There are 4 nested groupings, the coarsest first. Each group lies inside one group of the grouping before and may be the whole of it. The rows also spread widely along 15 directions, which tell nothing about the answers.
Known rows, each followed by its group in each grouping:
[-23  -5   9 -15 -27  13   7 -14  -1 -10 -17 -29  -6 -24  32 -21  12  21
   0   2  -3  12  -1  15  15  31   3  35   3 -11   8]
Z_706 Vob potip Z_873
[ 10  24   6 -27  11  -3 -13   9  18   3  21 -20  13  11 -23  -8 -12  16
 -21   7  -3 -11 -12  31  11  15 -24  -2 -26  13  -8]
Z_9 nani rifa Z_959
[  5  -8  -3  -5  40  -6 -20  18 -11  18  -8 -11  -4  37 -19   4 -26   3
   6 -27 -14  17 -10 -19  25  34 -14 -17 -24  -8   8]
Z_706 Vob fazuv Z_937
[ 28  -5 -11 -14  29 -11  17  -5  42  -3  16  -9  -4  20  -6  -4   5  20
 -17  15 -11 -27  -9  -4   2  13 -10 -19   1  17 -23]
Z_706 Lelo bil Z_117
[ -1 -24   4   9  12  -6  30 -10   9  -8 -33  -2  32 -29  26  -1  13  -2
   1  21  -3 -11  -5  13 -17 -10  32  19  42  -1 -47]
Z_779 num lov Z_325
[-12  -2 -11  -3  -4  -6  10  18   7  -7  -3 -19   9  13 -13  -2 -24   5
  -7   7 -14  -8 -12  31  -1   6 -17  16  -6 -12  10]
Z_779 bule Mober Z_972
[  9  -7  14  15  20   4   1  25  11  16  16  -8  12  14 -11  11 -10   4
 -12  11  -9 -11  -5 -13   1 -16 -27 -25  -8  23 -10]
Z_779 num Buka Z_454
[-26   1 -41  35 -19  14  12 -21  35 -27 -15  20 -27  13   7 -33   1  -4
   3  19  11 -14   5  36 -36   0   0   0  23  -2  16]
Z_779 bule zug Z_110
[-25  14  -8  -5   0  24 -20 -31  11   6 -21   5 -10  13  -8  36 -16   3
 -31 -34  37   9  -5  28 -34  20  12  -9  16   6   7]
Z_9 Kubep vek Z_153
[  0 -11 -11  -8 -18  13   2 -12  11  -9   0   3  -6   4   6  -7  -4   6
   3   9  -4 -11  -3   1 -13   5  -1  -1   8   6   0]
Z_706 Vob potip Z_607
[ 19   0  38  13  19   3   5  24  -5   6   0 -15 -18 -26  19  -9  33  10
   6  14   4  10  -3 -15  15 -31 -16  -4 -11 -24 -31]
Z_779 bule Mober Z_645
[  6  15  27  18   2   8 -23   2  -7  -2  11  11 -26 -14  14 -32  22   1
   9  10  12   4  -1 -12   3 -12 -15   2 -13 -19 -28]
Z_706 Vob mipu Z_10
[  2 -10  28 -10  -8  -1 -17  -8   2  -4  11 -13   7   5  -3  28 -18  -1
 -12  -7   9 -24 -17  20 -16 -14  -3  14  23 -28 -43]
Z_9 nani Famep Z_101
[-14  12  12   0 -48 -15  -6 -15 -33  -3  13  17   1  -5  16  -2  -7   3
  18   4  -1  21  22 -32   6   2  -8  37  -5  19  33]
Z_706 vare dugam Z_198
[  9  11 -16  24  18 -12  -7   2  17   5  21  -2   3  49 -24   1 -13  -1
  -6  -1  -4 -15   3 -12   9  -9 -15 -30 -21  23  16]
Z_9 Voreb kad Z_802
[ 26 -14  20  17  18 -28  17  26   8   6  29   5   0   8  -4   7  -1   1
   6  26 -19 -14  -1 -32   1 -29 -32  -6  -3   5 -23]
Z_779 num sefu Z_138
[  2   6  27  14 -13 -12  -4 -10   2  -1  -6   4 -18   4  10  22  10   1
  -7  -2  30  12  13   4 -12 -25  -8   7   2  -2  -3]
Z_9 Voreb kad Z_6
[  0  -4  19  -6  -9 -12   2  -1  21   1 -13  -7 -11  12  13   2  -8   7
  -6  13   4   7   3  18  -2  11 -17   6  -4   7  -6]
Z_9 Kubep fepo Z_797
[ -3 -38  38  -4  17   3 -13   2  23   6   0  -9 -12  -4  22   5 -31  22
  -2   2 -17  -8  -6 -12   7  48 -36   4  37  12 -20]
Z_706 vare Giba Z_947
[ 12  36 -17  -9  -7 -21  12   6 -14 -20  24   8 -10  -6 -14 -23  10   4
   3  13  -5   1 -13  11 -10  -9  -3  37 -24 -29   0]
Z_706 vare dugam Z_757
[-39 -25 -17   3 -32  43  -7  -7 -26  -8  -4 -16  32 -23   5   7 -38  -2
  12 -10 -21 -11 -11  -4 -11  18  10  19  41  -5  23]
Z_9 Kubep vek Z_491
[ 10   8  -6   3  -3  -8   9  -6   9  -1   7  13   3   8   1  -2   2   2
   0  15   1   0   7 -12 -10  -5  -4  -8  -1  24   2]
Z_9 nani namog Z_452
[-16  14 -41 -18  17  18  37   2 -14  12 -37   3  36 -22 -13  27   8   5
 -23 -13   6  29 -20   4 -42  10  42   4   3  18  17]
Z_779 num sefu Z_770
[  0 -15 -26  16  25  21   5  -8  21 -13  -9  -3  -1   5 -15  16  -6  -2
 -10  -7  10 -26  -9  19 -17 -15   9 -22  35 -15 -14]
Z_779 bule Nol Z_828
[-22   5   7   1 -24 -34  -4  -6  -7  -4 -31  18   5  12   1  13 -18  -9
   1   2  18  26  23  29  -8  -1  -4  28  -3  11  15]
Z_779 bule Nol Z_224
[ -6   2  30  -5   7   8 -15  -9  33  10   9 -18 -17  16  19 -19  -1  26
 -19   2  -1 -12  -9   4  13  41 -24  -9  -7  17 -19]
Z_706 Vob fazuv Z_681
[ -2  -9  13  -5 -12 -17   8  -2   5 -10  15   2 -25  -9  14  12 -13   8
   5   2  -5   3   4 -13  -6  15 -25  26  18  -7   9]
Z_9 Kubep mib Z_671
[ -2   3  -9  36   5   6 -12 -10 -18 -16  -5  19  21 -23  -3  -2   5  -7
   8   1  14   3  26 -10   9 -29   7   0  28  20   5]
Z_706 vare dugam Z_757
[  4  -1 -37  14  -8 -18  24  -8  10 -28   0  15   2   5  -9  -9  -8 -11
   9  19  -6 -10   6  14 -19 -13   6  14  16  -4  10]
Z_9 Kubep vek Z_491
[ 12  15  -8 -13  -8  28   7 -17  -4 -18  22  14  -8 -38  -9  28  24   6
 -13  -2  30 -11   4  10 -24 -40   4   2  19  -4  -8]
Z_779 num lov Z_325
[-31  -4  55  11  -8 -15  -5  -5   3  13  -9 -18 -34   8  25  41  -2  14
 -18 -21  24  15  -4  -2 -16   9 -23  27  13 -28 -10]
Z_779 bule Nol Z_224
[ -2  26  11   0  -2   8 -41 -26   0   6  12  16 -19  20  -3   3  -5  -1
  -5 -20  28   0   5   5   0   8  -6  -9  -5   0  -8]
Z_9 nani namog Z_452
[-17  16  -8   6  -3  20   1 -13   8  -7 -15 -15  -7  -1  13 -30  17  12
 -13  -3  10  -2 -17  25 -10  15  16  10  -7 -18 -12]
Z_706 Vob fazuv Z_681
[ -2 -10  23  21 -22 -12  -8  17 -13   4   7  -8   1  21  -1  15 -11  -7
   7   6   4   5  18  -5  15 -36 -27   4 -17   0  15]
Z_779 num Buka Z_454
[ 18  -9  -9  -4  44   7 -13  18 -23  -3  -6  -1   5 -27 -12  -9  -2  -1
  24  -8 -12  13   7  -6  39   5  -4  -3   1 -16  -6]
Z_779 num lov Z_325
[ -4  15  -7 -60 -20  33  -8 -32  27  -5  35  -1 -10 -27   5  -1  -9  36
 -16   3  -3 -16   0  11   7  53 -18   1  13  45  13]
Z_779 bule zug Z_110
[ -5   4   3   0   1  23  -8   2  -7  -1  23  -9 -15  -8 -10  28  -7   9
  -7 -18   9   1  -4 -16 -11  -3 -22  -3  12 -10  19]
Z_9 nani rifa Z_959
[-11 -23 -12   2   6  15 -46  -1 -30 -14 -36   2 -10  -1 -10  -1 -37 -16
  32 -30   8  16  16  34  37  12  -3  11  14 -43  12]
Z_779 bule Mober Z_645
[  1 -29   8 -25 -20   3   9  23 -14  -3  -3 -14  34 -20  -5  21 -24   3
   9  16 -18   0   5  14   7 -12 -16  19  10  10   5]
Z_779 num lov Z_325
[-13   3   9  11   6  11  -6  11 -19  11  11  24  17 -25  -8  16 -14  -2
  -6  -2   2   5  -3 -23 -28  -4 -14   2  19  22  -5]
Z_779 num sefu Z_138
[ -1  -1   4  40 -29  21 -12   3 -32  -5   0  16   0  -5   7 -14  14 -22
  28  15  10  -5   2 -17 -18 -66  11  -5   1 -32 -16]
Z_779 bule Nol Z_828
[ 16   9 -24 -14   9  -8 -11   7 -34  -9 -38  11  17 -14 -13 -22   4 -14
  31   3   1  34  16  22  32 -10  25   6 -24 -13   5]
Z_779 bule Nol Z_828
[  7  12 -53 -12  -8   8 -16 -17 -26 -19 -17  33  -8  13 -32  15 -17 -23
  16 -22  19  10   7  27 -13 -19  23   3  -2 -28  22]
Z_779 bule Mober Z_645
[  6 -18 -17  -4  21   6  22 -10  13 -13 -25 -14   3 -20  10  10   6   7
   0   0  -1   7   3   4   5  10  17  -1  29   1   2]
Z_9 Kubep vek Z_491
[  0  -4  16  -9 -17   2 -40 -25 -23   8   3  10 -28  28   2  28 -18  -8
  21 -29  15   4   5 -16   9  -3   2   2  -1 -35  -4]
Z_779 bule Nol Z_224
[ -9 -18  -4  14 -13  24  17  13  16  -8  -6 -46  11  -3   9 -12  11  19
   2  20 -12 -10   6  14  30 -17 -10 -13  -6   6  20]
Z_779 bule Nol Z_224
[ -2 -11 -35  -7   9  42  14   8  -4   6 -11   0  -3  -9  -7   8   1   9
   7  -5  -7  17  -3 -17  -8   8   4 -25  -1  13  38]
Z_779 num lov Z_325
[ -3   2  13  23  -8  -8 -21  -9  -6 -14   4  21  21 -12   1  -5 -10 -15
   4  10  13 -12  17  11  -5 -22  -6  11  28  12 -25]
Z_9 nani namog Z_452

New rows. What belongs after each?
[  5   6   0   1 -12 -33  18  -4   6 -14   0 -12   6   0  13 -27   6   3
  12  26 -14   0   7  13  18   0   2  29 -11  -4  -4]
Z_9 Kubep vek Z_491
[-42   0 -16 -19 -46  37  10 -16  -5   3 -19 -23  12  -6  14  11  -6  23
 -18 -11   4  15  -6   4 -22  30   9  17   3  23  45]
Z_706 Lelo bil Z_117
[  6  19  26  -3  -5  30 -17 -14  -4   5  12 -16 -19 -21  18  -1  28  14
  -3  -6  18   5   0 -12  17  -9  -1  -9 -11  -8 -12]
Z_9 Kubep fepo Z_797
[-13 -22  -2  18 -14  14  -3  24   4   8 -19   3  36  14  -7  -7 -24  -9
   5  27 -10  -2   5  18 -13 -19 -15 -14  -2  32   6]
Z_779 num lov Z_325
[ -6  12  -5  -6 -21  22 -15 -15  -4   3  17   7  -5   9  -4   9  -7   2
  -5  -7  11  -6   2   0  -6  -5  -4  -4  -6   9  12]
Z_779 num Buka Z_454
[-23 -18 -29   3   2  21  30  32  -7  14 -15 -13  38   4 -19  25 -24   5
 -10   3 -21  14 -10  -8 -27   2  -6 -12   1  33  43]
Z_779 num lov Z_325
[-30 -13   8   7 -17  27  -6  -7 -10  -1 -12 -35  -6 -16  30 -22   5  20
  10  -9 -10  15   7 -14  36  33  -7  14   2   1  28]
Z_706 Vob potip Z_873
[ 10  10  -7 -30   6  17 -18   4 -12  13  19  30  25 -12 -18   0 -24  -3
   5   8 -14  -6 -14 -16 -22  13  -4 -14   3  32 -19]
Z_779 bule zug Z_110
[ 11  16  20 -15 -20   4  12 -21  -4  -9  -8 -13 -18 -17  10  45  37   9
 -19 -13  47  17   8  14 -12 -42  14  11   2 -23  -5]
Z_9 nani namog Z_452
[-43  -3 -34  18  24   4   6 -11   1  10 -65  -7   1  19  14 -13 -14   3
   4 -26  -3  36   0   4   6  61  26   2   6   5  36]
Z_779 bule Mober Z_972
[ -7  12 -19  17  -9  -1  20   0 -27  -1   5   5  13  -4  -2   8  13  -2
   2  -4  -1   7  -5 -39 -26 -21  15  11  -2  -3  13]
Z_706 Lelo bil Z_117
[ 22  14  -3  15  43 -16  -1  -2  41 -12  29  33   1 -15 -13 -12  -3   4
 -21  21   4 -24   8   2 -12   4 -27 -19  28  47 -32]
Z_9 Kubep mib Z_671
[-11 -17  13  -1  -8   2 -20   6  -1  -3 -33 -31  -2   9  15 -26 -14   3
  20   2  -6  14   1  34  30  22  -8  16 -10 -29   2]
Z_9 nani rifa Z_959
[ -2 -19   7  -7 -28 -17   8  17 -19   2  14 -27  33  18  -3   8 -30  -2
  18  14 -34 -10  -6 -14  11  -8 -12  22  -7  -7   9]
Z_9 nani rifa Z_959
[ 21 -29  30  -3  22  -9 -12  16 -32  -5 -30 -16   9 -16   4  16   2  -8
  19 -12   5  16   0   2  25 -23   9  13   8 -44 -38]
Z_706 Vob fazuv Z_937
[-21 -15   4   7 -31  -9 -20  10 -13   3   3  -2  14  39 -16  20 -57 -16
   7  -6 -12  -8  -5  11 -12   1 -22  16   1  -8  16]
Z_9 Kubep fepo Z_797
[ -5 -10 -21  36   8  -5  37   2  -1  11  -5   4  24  16  23 -30   8  -7
  17  25 -36 -15 -22 -47 -24  -3  31  -2   7   1 -21]
Z_779 num Buka Z_454
[ -5  -4 -16 -11  -8   4   3 -24  11 -10  -5   1  -1  -1   8  -1  -6   9
   2  -1  -1  -8   9  10  11  16   6   6  17  11   8]
Z_779 bule Mober Z_645
[ -1  -4   6   6  -3 -14 -16  -5  -6   4  24  25 -20  18   5 -14 -24  -3
  19   1 -17  -2   0 -41  -1  26 -22   8   1   1   0]
Z_706 Vob mipu Z_10
[ 13   7   5  -7 -22  -2  12   8  -8  -7  17 -17  -5  -5   9 -21  15   8
  15  20 -14   1  -8  -9   9 -15  -4  15 -20 -20  -1]
Z_9 nani Famep Z_101
[ 14  13 -14  -7  50  -2   6  28 -39  17  12   4   4 -14 -31  31  -2   1
   0 -29  -8  24 -16 -42  -1  -1  -2  -6 -13 -19   7]
Z_779 num sefu Z_138
[-10 -19 -13   6 -16  23  17  23 -23  30 -22 -15  49  19   1  13 -10  -3
  16  14 -27  16  -9 -43  -9 -17  15 -32 -18  38  25]
Z_779 bule zug Z_110
[  0 -31   5 -30  -3   9   4   1   3  12 -34   8 -21  10  10  29 -23   4
   3  -9   0  26 -16  -9 -33  31   0   1  10 -10   1]
Z_706 Vob mipu Z_10
[ -9  -5 -20  -6 -14   0 -12   0  -5  -6   2   1   4  29 -16   3 -36  -7
   9  -6  -9  -5  -7  15  -9  12  -7   9   0 -12  16]
Z_9 nani namog Z_452
[ 26   9   2 -12 -10  -7   8 -15  -3  -5  12  -4  -1  -2   7   1  19   1
   9  13   1  -7   0 -10   7 -24  17   3  -8 -12 -18]
Z_9 Kubep vek Z_491
[-18 -14 -12  28 -20   5   9   4   8 -11  13 -40  33  22 -10   6 -20   0
  -7   8 -15 -32   2  16  12 -24  -6   1   6   5  16]
Z_9 Kubep vek Z_153
[ 20   1 -16 -17   9   1  13   2  38  -3 -19  58 -36 -11   6 -19  -4   1
   1  31   7  22  -5   9 -61  26 -15 -13  10  28  -8]
Z_9 Kubep mib Z_671
[ -7   2   8   5  -4  -7   9 -21  -6 -12   5 -19 -14 -13  24   2  17  11
   5  -9   2  -6   6  -8  24  -1   6  27  14 -27  -4]
Z_779 bule Mober Z_645
[-12  -6 -20   3  19  24   2  20   7  21   9  12  -3  24 -22  11 -33   0
 -12  -7 -16 -10 -40 -13 -53  19 -15 -18   3  -4  -2]
Z_779 num sefu Z_138
[ 41  -6  11  -9  13  15 -13 -14  15   6 -12  18 -17  -5  11   2  20   6
  11  13  19  14  23 -16  14 -16   1 -42  -2  31 -11]
Z_9 Voreb kad Z_6
[ 17  15 -33  -6   8  15  10   9 -21 -15  -2  25  10 -36 -25   4   6  -7
   6   5   9  17   3   4 -23 -25  10  -3   3   4  14]
Z_9 Voreb kad Z_6
[  3   9  -9  17  -1  -9  16 -42  23 -13  11  -3   5   4  26 -16  25   8
  -1  12   4 -24  13 -15  12  -2  22   0  22  17 -16]
Z_9 nani namog Z_452
[ -3 -29  19 -22 -33  16  -2   4  11   3  11 -35 -22  19  12  19 -20  19
   2   1  -9  -5   2   8  21   7 -32   6  -8  -9  22]
Z_779 num Buka Z_454
[  9  -5   6 -12   5 -42  -4  11 -11  -6 -12  -8  21  11  -8  -1 -24  -6
  16   6 -14  13  13  13  28   9 -10  25  -9  -1   1]
Z_9 nani rifa Z_959
[ 34  20  -5 -32   4 -12  -5 -12  10 -10  28  12 -10  -4 -16  13   2   6
  -8   4  10  -7   7   7   8  -8 -10  -3  -9  12  -6]
Z_9 Kubep mib Z_671
[-20 -23  -4  22   2   1   1  13  -3   7 -24  -7   7   3  16 -25 -17   3
  21   9 -22  15  10  -8  21  24 -12   2   0  13  20]
Z_779 num sefu Z_138
[  2   3 -18   9  28 -27  12  43  -4 -14  -7 -15  21  -4 -28 -22 -11   2
  -3  11 -17   9  -2  27  13   1 -23  20 -19  -7   7]
Z_706 Lelo bil Z_117
[  1  25 -12  14  -9  14 -12 -43  18  18  24  -2  -1  57  10 -13  11   3
  -8  -3   3 -35 -11 -22   2  -4  26 -29 -21  14 -17]
Z_779 num Buka Z_454
[ 20  -6  10   5  28  -9 -26  43  -6   9 -14  27   5  17 -28 -14 -28 -14
   8  12  -4  17  -7  11 -14  -4 -30 -19 -23   5 -23]
Z_706 Vob fazuv Z_681
[ 20  11   5  -9  11   5 -30 -30   9  19   4  -7  12  41   3 -12   8   4
  -1  -5   2 -15   3 -20  35   7  17 -34 -26  27 -25]
Z_706 Vob potip Z_873
[-54 -11  11  12  -4  16  -9   8   4  11  -6 -20   4  -3  14  -3 -42  14
 -13 -15 -18   7 -18   0 -15  61 -24  22  24  10  20]
Z_9 Kubep mib Z_671
[  5  17  -4 -33  10   5 -14   2  -9  -2  -2  -8   5  -2 -24  17 -13   4
 -14 -18  11   0 -14  38   2   1  -1   9 -10 -21 -12]
Z_779 bule Mober Z_645
[ -5  -5 -14  -3 -22  44 -46 -51  -6 -16  -8  13  -5  -6   1   8  -5  -6
  10 -23  33 -16  25  27  20 -11  21  -7  28  -6   1]
Z_779 num sefu Z_770
[ -5 -12 -58   4  12  10   4  -6  -3 -12   7   7  33  15 -22 -11 -37 -10
  16  -1 -34 -30  -5  -7   8  17  14  -7  22  10  16]
Z_779 bule Mober Z_972
[ -1  -1 -13  -3  -1   9   8 -16   8  -7  -4  -4  -4   0   5   7   4   7
  -3  -3   5  -7   1   4   2  -3   8  -1  11  -2   1]
Z_779 bule Mober Z_645
[ -3  15 -24 -12  -7   5  10 -22   6 -17  16 -22   9   6 -16  25   4   8
 -17 -12  12 -23  -2  23   5 -17  14   6   6  -8   7]
Z_779 bule zug Z_110
[ 10  -7  -1   7  11  -9  -9 -22  21  -1  -4  27 -17  26   3   4  -8  -5
  -2   1  12 -10   1  -8 -19   6   2 -14  15   5 -23]
Z_706 Vob mipu Z_10
[-10  17 -19   7  16  -9   5  -6   1  -2 -15  17 -30   9  -6   5   1   1
  -5 -16  16  20  -5   4 -23  15   3   6   0 -19  12]
Z_779 bule Nol Z_828
[ -1  -1   9 -14 -25   1  -7   8 -14   2  18 -13   9   9  -6   5 -11   7
   2   4  -9  -1   0 -11   8  -8 -17   7 -19   8  12]
Z_706 Vob potip Z_607
[-14  12  -5  35   6 -17  28  14  -4   6   1 -12  30   8   6 -11   6  -6
  -8  13 -17  -8 -24 -18 -27 -16  15  13  -1  -4 -17]
Z_9 Kubep mib Z_671
[-20   1 -25   8  -3 -15  22 -16  -1  -6 -10   9  11  17   7  -7  -9  -2
  -2  -2 -11  -3 -15 -12 -31  23  22  23  14  -3  -1]
Z_706 Vob fazuv Z_937
[  3   0  -6  43  36 -12  10  15   9  32  17   5  30  44   1 -24  -8  -4
   4  18 -37 -18 -14 -61   1   4  -1 -37 -16  40 -17]
Z_779 num Buka Z_454
[ -3  -6   7 -23  19  19 -20   8 -11   8 -10  24 -20 -14 -13  34 -30  -1
  -5 -27  15  23 -20   0 -45  28 -14   2  25 -19  -8]
Z_9 nani namog Z_452
[  1 -28 -15   2   7  -7  23  -7  -5  -1 -15   1  20   1   5  28 -12  -3
  11   0 -15  -3   2 -30  -7  -3  17  -3  34   9   2]
Z_779 bule Nol Z_828
[ 14  22   4  22  43  -2  -5  21 -12  29 -10 -30   5  24  -5 -17  33   7
   3  -9  -2  23  -2 -24  50 -15   8 -30 -59  -5   1]
Z_779 num sefu Z_770
[  9  13  -4 -12   1 -13  19   8   5  -7  12   0  -6  -5  -3  -2   0   3
  -4  14  -9  -2 -19   5 -22   0  -6  18  -7 -17 -13]
Z_9 Kubep fepo Z_797
[-20  15  -6  20 -11 -39  29  19 -26  22 -35  21   0  26   9  -1   2 -11
  14   9  -5  52   0 -34 -32  -1   9  16 -33   6  31]
Z_779 bule Nol Z_828
[-32   2  11  21 -12  16 -20  -7  -3  -2 -11  18 -24  -6  21 -38 -12  -3
   8   1   3   1 -22   6 -36  28  -4  26  14 -33 -25]
Z_706 Vob mipu Z_10
[  0   8  16   5  25  18 -48   2  -5  15   2   8   5  14 -24  14 -19  -5
 -11 -21  19  -5  -2  16   6  -6 -13 -20  -4   0 -21]
Z_779 num sefu Z_770
[-37 -26  33  21 -16  48  -6  19   0  22 -60 -55  46 -12  32 -18   8  12
  -7  17  -1   9 -13  29   9 -10  17 -14  -1  10 -19]
Z_779 bule Nol Z_828
[ 15   0 -10 -11 -15   7  -6   8 -22  -8   1  26 -17 -18   5 -36   3  -2
  33  18 -11  20   5 -19   0   3  -9   7 -16  -6   8]
Z_706 Vob potip Z_607
[  7  -2  -2 -32 -25  13 -17  -2  10  -7 -18   3 -26  15 -17  32 -22  -1
  -8  -7  27  17   4  52 -16  -5 -17  -1 -13 -13  19]
Z_9 Kubep fepo Z_797
[ 14  15   4 -14  15  17  -7  -4   8   4  11   6 -19 -11   1  -5  11  13
  -5   0   7  -2  -8  -3  -1   3  -9 -13  -5  -1 -18]
Z_779 bule Mober Z_645
[ -4   8 -36  15  -2  23  28 -13  25  -6  16 -20  25  13  -8  -6  16   9
 -20  14  -7 -42 -20  10 -18 -25  22 -13   4   5  -8]
Z_779 num sefu Z_770
[-18  -4 -19   2   8  15   2   0 -15 -15  -4  -1   4 -24 -20  38 -13   0
  -9 -25  15   5   3  13 -13  -8  -1  10  32 -13  19]
Z_779 bule Nol Z_224
[ 25 -31  -4 -26 -10  31 -13  -9 -14   1   5   0 -14   0   9  15 -16  -3
  33  -5 -17  -7 -11 -31   4   0   7 -13  13 -29 -10]
Z_9 Kubep fepo Z_797
[  2 -14   3  -2  -7  -6  21 -12  15 -11 -10  -6  20 -12  19  -5   7  11
  -6  20  -5  -9  10   0   2   4   7   8  21  30 -12]
Z_706 Vob fazuv Z_681
[ 13  18  -1 -20  17  -4 -12  10  17  -5 -32  12 -44  -4  -6 -24   4  11
   0   4  21  42   3  48  -2  28 -19   2 -31 -12  10]
Z_9 Voreb kad Z_6
[ 13 -15 -13  -6 -19  16 -16 -19 -10   3 -11  12  12  24  -2  12 -16 -13
  20  -2   2  -5   2 -11  -9 -16  21 -18   4   5   2]
Z_9 Voreb kad Z_802
[ 21 -19 -10  16  39 -14  29  15  20  -5  -2 -19  -5   8   5 -11  17  17
   6  12 -18   8  14 -29  37   6 -15 -23  -6  19  14]
Z_706 Vob fazuv Z_937
[-12   8   0  11   2  22  -7 -18  25   5 -11 -13   8  15   6  -3   6  10
 -20  -1  17  -9  -4  17  -8   4   8 -21   6  19  -8]
Z_9 nani namog Z_452
[-10  17 -21   5  19   4  12 -30  18   4   6  -5  -6  22  -5  24   9  12
 -26 -21  13 -13 -10 -10 -14   8  18 -14  11   5   3]
Z_779 bule Nol Z_828
[ 14 -11 -32 -18   0  -6  21  14  -1 -19   3   3 -15  -7 -10 -11 -11   5
  21  13 -23   6   2   6  11   7 -15  11  -4 -15  27]
Z_779 bule Mober Z_645
[ -6  10 -47 -29 -19   1  41  10 -42 -16  13 -13  33 -41 -14  18  -5   5
   8  -4 -27  18  -5 -21  -3   2  17  37   2   1  52]
Z_9 Kubep mib Z_671
[ -2   7  17 -27 -32  -2  -3   6  14   7 -16  -4 -21   8  17 -25   0  14
   1  23   3  24   3  35   5  20 -20  15 -39   8   9]
Z_779 num Buka Z_454
[-30  -5 -30   6  24  27 -14 -14  12 -19  -1 -30   6 -10 -18   7 -24  15
 -17 -34   3  -8   4  30  28  39  -8   0  34   3  33]
Z_9 nani Famep Z_101
[ 16  -4 -11 -30 -14  -1  30 -12  -3   1  27 -24   6  12   2  35   3  14
  -1  -5 -15 -12 -13 -34  -2  -5  10   2   0  -5  11]
Z_9 nani namog Z_452
[ -6  13  -3   1  32  -8  30  15  19 -10   9   1   2 -44  -2  -3   1  17
 -26  12  -7   4 -14   7 -27  23 -18  17  23  14 -11]
Z_9 Kubep vek Z_153
[ -8   4   7 -17 -13 -32 -28 -35 -17 -12   2   4   1   7   6  10 -25  -1
  16 -22   6   9  31   5  42  32  -1  36  14   2  13]
Z_9 nani namog Z_452
[ -8   1  21  -7   9   8   1  -5  26  20   3 -14  -4  13   3  27  -2  21
 -29  -5  10  -3  -7  -7  -9  15 -15 -21   4  30  -4]
Z_779 bule Nol Z_828
[ -8  -3   2 -10   9  11 -19 -30   4   8  11 -10   0  24 -11  51 -19   7
 -19 -39  16 -19  -2  -1   5   8   5  -5  21  -5  -3]
Z_779 num sefu Z_770
[  5  30 -12  33  16  -3 -21  -7  -9   6  30  29  15  24 -29   4   1 -15
  -7  -4  16 -18  13 -16  -5 -38  -2 -24 -10  25  -4]
Z_779 num lov Z_325
[ 18   2   0 -12  -3   2 -19 -23   5  -3   4   0  -3  17   1  -9   6   2
   6  -1   7 -11   8  -2  22  -5   8 -12 -10   5 -15]
Z_706 Vob potip Z_607
[ -9 -15 -15 -21  -2 -24  14  23 -17  15  -2  -1  22  22 -11   7 -40   2
  17   4 -40  19  -2 -20   7  35 -17  16 -17  21  36]
Z_779 num lov Z_325
[-17   3  -1   8  -4  -4 -12 -10   7 -12  17 -35 -20  25   4 -22  -9  19
  -1 -15 -11 -14   2   9  43  34 -19  18 -12 -21  18]
Z_706 Vob fazuv Z_681
[ 11  16  11 -15 -32   3  15   4   8  -3  50   2 -22  -9   7 -18  12  19
   0  30 -12 -18 -12 -11 -14 -10 -30  17 -20  -5  -5]
Z_779 num sefu Z_138
[  7   9  -9   2 -17   1  17  19  -7   8 -10  25  11  16  -8  -9   3 -11
  -3  25  -1   8 -23  -7 -62 -24   8  -5 -23   3 -16]
Z_706 Vob fazuv Z_681
[-14  10  12  22  20 -17  24  14  13   1  -1 -25  36 -23  13 -29   7  14
 -15  24 -21  -3  -5   1  11  13  -5  14   3  27 -17]
Z_9 Kubep vek Z_153
[ -9  -6  -6  13   2  -7   8 -23   7  -6  -9  21 -10   0  13  13  -6  -3
  -1  -4   8  -7   0  -8 -24   3   8   9  36  -3 -14]
Z_779 bule Mober Z_645
[ 19 -18 -39 -24  33  10   4  -7  16 -33 -27 -21  11 -15 -24  12 -11   3
  -3 -12   6  -7   3  62  23   8  14   0  28 -23  -3]
Z_9 nani namog Z_452
